The rows of a group lie close to one hidden flat surface of 8 dimensions, which passes through zero. Surfaces can cross.
Known rows, each followed by its group:
[-29  22  -9  20   8 -28   6 -11  18 -22  -3  -3  36 -24  16   7  16  -1
  -6 -24] => X
[-23  15  -1  14  11   2 -11   0  23 -22  -5 -10  10  25  -3 -23 -15 -16
 -11 -22] => Q
[-21  27 -32   5  30  25  48 -15   7  14  21   9  26   4  18 -19   8   1
 -22 -23] => D
[-12  14 -11 -10  -3 -15  17  -2 -19  -8   7  -4  14 -19 -15  21  -2 -14
  14 -22] => X
[-13  -8  -2 -28  -1  10  11   5 -20  23  -3 -10  11 -25   3 -13  16   0
  19  27] => C
[ -4  27  -4 -16  27  13   0  -4 -17  28  45 -32  10  -7   6  -1 -30 -13
 -35  -9] => D
[-26  12  -6   1   6 -24  12 -13   0  -5   1  -9  36 -46   1  14  18  -9
   5  -9] => X
[ -6  12  -4   1  -9  -5 -16  21   3  -7   3   2 -12  -3  26  20  17  -5
  -3 -16] => C
[-24  24 -30 -27  -5  -3  18   9 -36 -20 -22  -9   4  11   9 -21 -18 -20
  45 -11] => Q
[  2 -11  12  22  -8 -18  22 -22  13  15  14   6 -26   9  21  16  26  20
 -24  27] => C
[  2   5   9 -19  -1  -8 -32 -11 -15   0  -6 -26  50 -52  17 -25 -20  20
  -2  -2] => Q
[ 15 -13  10 -11  -4  31  -7  10   7  29   3   0  -3   0  31 -13   8  27
 -24  41] => X
[  4  17 -19  -5  21  23 -21  10 -12  19  18  -6 -20  -1  25 -15  -8 -22
  -5 -20] => D
[-20  -2   8  11  -2 -33  26 -11   2   4  13  -7 -19   7   3  22  28  -1
  -2  16] => C
[  3   8   0  -6  -9  -8  -5  10  -3  -9   1   0  15 -13   4  18  -1  10
  -3 -11] => X
[-27  14 -16  -7 -16  17  37   7  -6  16   6  -1 -30  13  23  15  18 -28
  -5  32] => Q
[-16  -3  30  -3 -27  15  -5 -25  -4  19  38 -11   4 -26   1 -11  17  -1
 -37 -14] => Q
[ 25  11  -3  28   5 -20 -42 -13   0  -6  14   0 -27 -11  19  16 -17 -11
 -16 -31] => C
[ 21  -1 -16  23   7 -20 -26   9  -5  -6  -1  18 -52   8  18  19  16 -14
  22 -23] => D
[-26  18  -2  14  17 -27 -11  -9  11 -17   2 -15  27 -20  -8   7  -1 -17
  -2 -29] => X
[-21  -8   5 -17  -4  16   9   3  -4  20  -2  -8   9  -9  22 -29  29  14
   3  28] => C
[ -7  15  -7   3  11  25 -23  -5   0  23  20 -14   0 -26  32 -17   3 -17
 -26  -5] => C
[-33  19   2  14   5 -19 -28  11  12  -5  17 -18 -13  -4  38   1  32 -19
 -15 -22] => C
[ 22   6 -14  -2  14  13 -20  11 -10  16  11   1 -17  -5  21   2  -8  -5
  -5  -8] => D
[-23   9  -5   0 -17 -18  17  -6 -11 -20  -3   6   3 -10 -10  11  16 -17
  21 -26] => X
[-24  12  -9  11  26 -21  24 -16 -11  15  41  -2 -12  -9  -9  14  30 -27
   0 -34] => Q
[  8 -19  -1   7   4  -3 -36   5  -5   2 -14   6 -38   4  10 -22  16 -13
  28   1] => D
[-17  -2  -8   2  22   4  34 -11  -3  24  25   6  -4   1  -7 -11  30  -6
   3  -9] => Q
[ 24   0   7  24 -12   0 -13  18  36 -24  -7  22  -6  31   3  29  -6  22
 -27 -13] => C
[ 36  -4   7 -11  -4   2 -21  12 -13   2   5  -1 -13  13   3   6 -28  18
  -6  -2] => D
[  0  -8   8   8   3   4  14 -12   7  12  22  11  -2   0   1  -3  24  15
 -19 -13] => Q
[ -6  -8   7  24 -12 -18 -10  -6  22 -19 -17  12  -7   0   5   1  22   2
   6  -5] => X
[ -5  12   9 -28  -6  10 -16  21 -24  23  37 -27 -16 -13   0  26  -3 -26
 -16  -4] => X
[ -8  -9  -8   7 -34   9  18  10  21 -27 -44  37  21 -11   1  11  28  11
  22   7] => D
[ 11 -11  -2  21  33  11  -1   6  43  19  -6   7   8   7   8   1  11  18
 -25  38] => Q
[-19 -12  33 -18  -2  -7   0 -14  -5  14   8 -35  18  -5 -24 -17 -10   4
 -11  32] => D

New rows. What belongs after each?
[-20  19 -15 -11   0  24  -3   7 -15  13  16  -9 -13  -3  21 -14   4 -30
  -4 -12] => D
[ 19 -14 -12   3  45 -32   1   0 -14  27   9  -1  -8 -31 -25  31  13 -10
  28  13] => Q
[ -2  -9   3   3  17  18 -12  10  23   6 -19  -9   4  12  -9 -16 -14  -8
  -3  37] => Q
[ -2   0  -9 -19 -39  21  46   1 -28  -2   3  28 -19  25  16 -10  22  18
  12  -9] => Q
[ -3  34 -25 -18  15   4  33   5 -20  -1  14  -6  35   0  10   8 -28  11
  -9 -24] => X
[ 20 -10 -12  15   1  -5  16  25  11  -2 -13  24 -57  42 -21  49   3 -22
  19  27] => Q
[  8 -22  16   6   3   9  31 -22  18   8  -7   7  15  17 -29 -10 -10  25
 -13  36] => C
[-12  41 -37   4   4 -25   3  18  -7 -20 -20 -10   0  -5  43  31 -12 -12
  11   4] => Q
[ 17   7 -10  -4   6 -27 -23  11 -14 -22 -23  -5   7 -11  -6  16 -28  -3
  28  -8] => Q
[  5   1   5 -10  -5   4 -16  -2  -5   5  -9 -11  28 -31  19 -11 -10  18
  -6  16] => Q
[ 35 -31  24   4  11 -15 -25 -11  -2  18  14   2   3 -33 -34  17   3  13
  -2   4] => Q
[-24  11   8   2  -6   1 -20   2   8 -10  -1 -24 -14  10 -15   1 -22 -45
  -6   5] => Q
[ -2  -4   9 -37 -24  17   7  13 -16   2  -8   1  46 -32   2  -8  10  29
   7   6] => X
[ 34  -6 -17   6  12  26  -2   8  16   0 -21  31  27  -8   9  -7  -6  32
  -1  -3] => D
[-26 -11  12 -15 -19   4  10  -5 -13  17   0 -13 -15 -11   6 -12  26 -14
  11  33] => D
[ -3  -2  -3 -19 -15 -20  -8  33 -13 -33 -27   7   1  16  -9   4   5   8
  42 -21] => C
[ 20   0 -12  11  26  -5  27 -14   0  23  17  12   2  -6  11  13   7  22
 -15   7] => D
[-18   9   8 -25 -22  18  -5  19 -14  -3  15 -10   1   8  -1  -7   0 -10
  -5 -22] => X
[  4  -4  -2 -20 -23  19  22   8 -16  -3  -8  13  10   5   3  -7   3  21
  11   1] => X
[ -8 -17  15  10 -12 -22  42  -8  15 -18 -12  12  -5  46 -18   0  14  30
   4  18] => C
[ 25 -12   5  -4  17   7  -8  -3  -1  10   4  -2   0  12   1 -21 -15  24
  -7   6] => D
[-21 -21  27  15  20 -38   0 -24  17  12   5 -22   2  -3  -4 -17  23  10
  -5  31] => C
[ 24 -27  15   3 -29 -17 -20  11   0 -18 -30  16 -23   9  -9  10   7  15
  27  15] => D
[ -2 -19  19   1  16 -16  -5 -17   1  22   7 -20   0 -12 -13 -12   6   8
  -2  30] => D
[ -6  11 -21  -4  11 -13   7  10 -10 -30 -18   6   3  28 -11 -17 -15  -6
  34 -34] => Q
[ -8   2  -5   8  21 -10  -3 -10  -2  19  18 -12 -12 -12   6   5  11 -18
  -4   4] => D
[-17  -6   2  20   4  31  27   2  34   7  10  17 -24  51  -4 -10  22  -9
 -24  10] => Q
[-13  -1 -10  -5 -28  15  47  -1   2  -2 -15  23   8  -1  13   5  32  14
   7  15] => D
[  6  -2   0  -6  -3  10  26  -3   3  11   1   5  24 -14   1   9   2  22
 -12  20] => D
[ 17   1  -4 -14 -13 -14 -13   6 -23 -14 -15  -2   6 -14   0   5 -19  10
  24  -7] => Q
[ -4  23 -15   9  15   4 -28  12   8 -22   1   0   2  12  -1  -8 -23 -24
  -1 -48] => D
[  1 -13  20  23  27 -45 -30 -23  14  -3   2 -20   0  -7 -17  -4  -5   0
  -3   4] => C
[  4  -8  -2   2  42 -27 -21  -5  -6  28  10 -24   1 -44 -26  25  -5 -31
  14  24] => Q
[-16   1   3 -12  -7  -2   6  -3  -2 -21 -20   2  48 -21 -15 -20   3  13
  17 -18] => X
[-31  -6  20   2  26  -5 -25  11  32  21   8 -29  26 -24   5  -2  27  -5
 -25  30] => C
[-17   1   7  19   1 -43  13 -15   2 -12   7  -6 -18  11 -15  22  14 -13
   7  -7] => D
[-26   6  -2   5  11 -23  31 -11  -2  -6   8 -10   1  11 -31  12  -2 -20
   9  -1] => C
[ -6  -1   0   4 -16 -21   9  -2 -14   4   7   1 -37   2   9  24  21 -14
  12   6] => D
[-10  16 -11  11  21  -5   1  -1  16 -14  -3   0  21  10  13 -18  -1  11
  -8 -22] => Q
[ 30 -13   7   3  -4  16   3   2  12  23   3  13   2 -19   8  27   3  21
 -25  34] => C
[  4   0  -9 -17  10 -28 -12  -2 -35  -7  -4 -13   7 -23 -24   2 -15 -16
  41 -18] => Q
[-24  14   8  24  14   7  -9 -10  35 -22   8  -2  29  26   3 -40  -2  10
 -33 -47] => Q
[-41  32 -12  -6 -21   5  12   1 -10 -14   4 -18 -15  12  18   0  -5 -40
  -4 -10] => Q
[ 10  -6  -9 -12 -14  13  30   6 -11  -3 -12  24  -3  23   9 -15  12  27
  16  -2] => Q
[-19  22   0 -23   7  24  43 -11 -13  17  33 -19  27  18   3 -19 -22  12
 -35  -3] => D
[  6  27 -27  -8   8  41 -29  24  -5  -7   3   3   6  10  20 -17 -28 -17
  -8 -46] => D
[-20  11   9 -17 -34   0   4   9 -23 -10   9 -13 -27  24   2   5  -4 -20
   2 -11] => D
[  4 -13  10  -7  16  22 -13  -1   4  32   8 -16   2  -8   7 -20  -3   3
 -19  35] => X
[  3  -9  11  -9  -4  12 -47  14   2   1 -13 -13   5 -26  -6  -5 -11 -19
   7  11] => D
[-21   2  11  17  18   1 -17 -10  27   9  13 -16   6  -1  18 -20  12  -2
 -31   3] => C
[ -2  22  -3 -19 -55  -2  -9  12 -27 -22 -14  -9 -11 -11  32  24 -20  -8
   5   4] => Q
[  5  -2  20  -5 -18  -5 -40  -3  -6 -20  -8 -14   8  -7 -22  -8 -32  -9
   2 -12] => Q
[-34  12   1  -8  -6  16   3  -2  -1   1   1 -19  -5  11  -4 -20  -9 -35
  -2   6] => Q
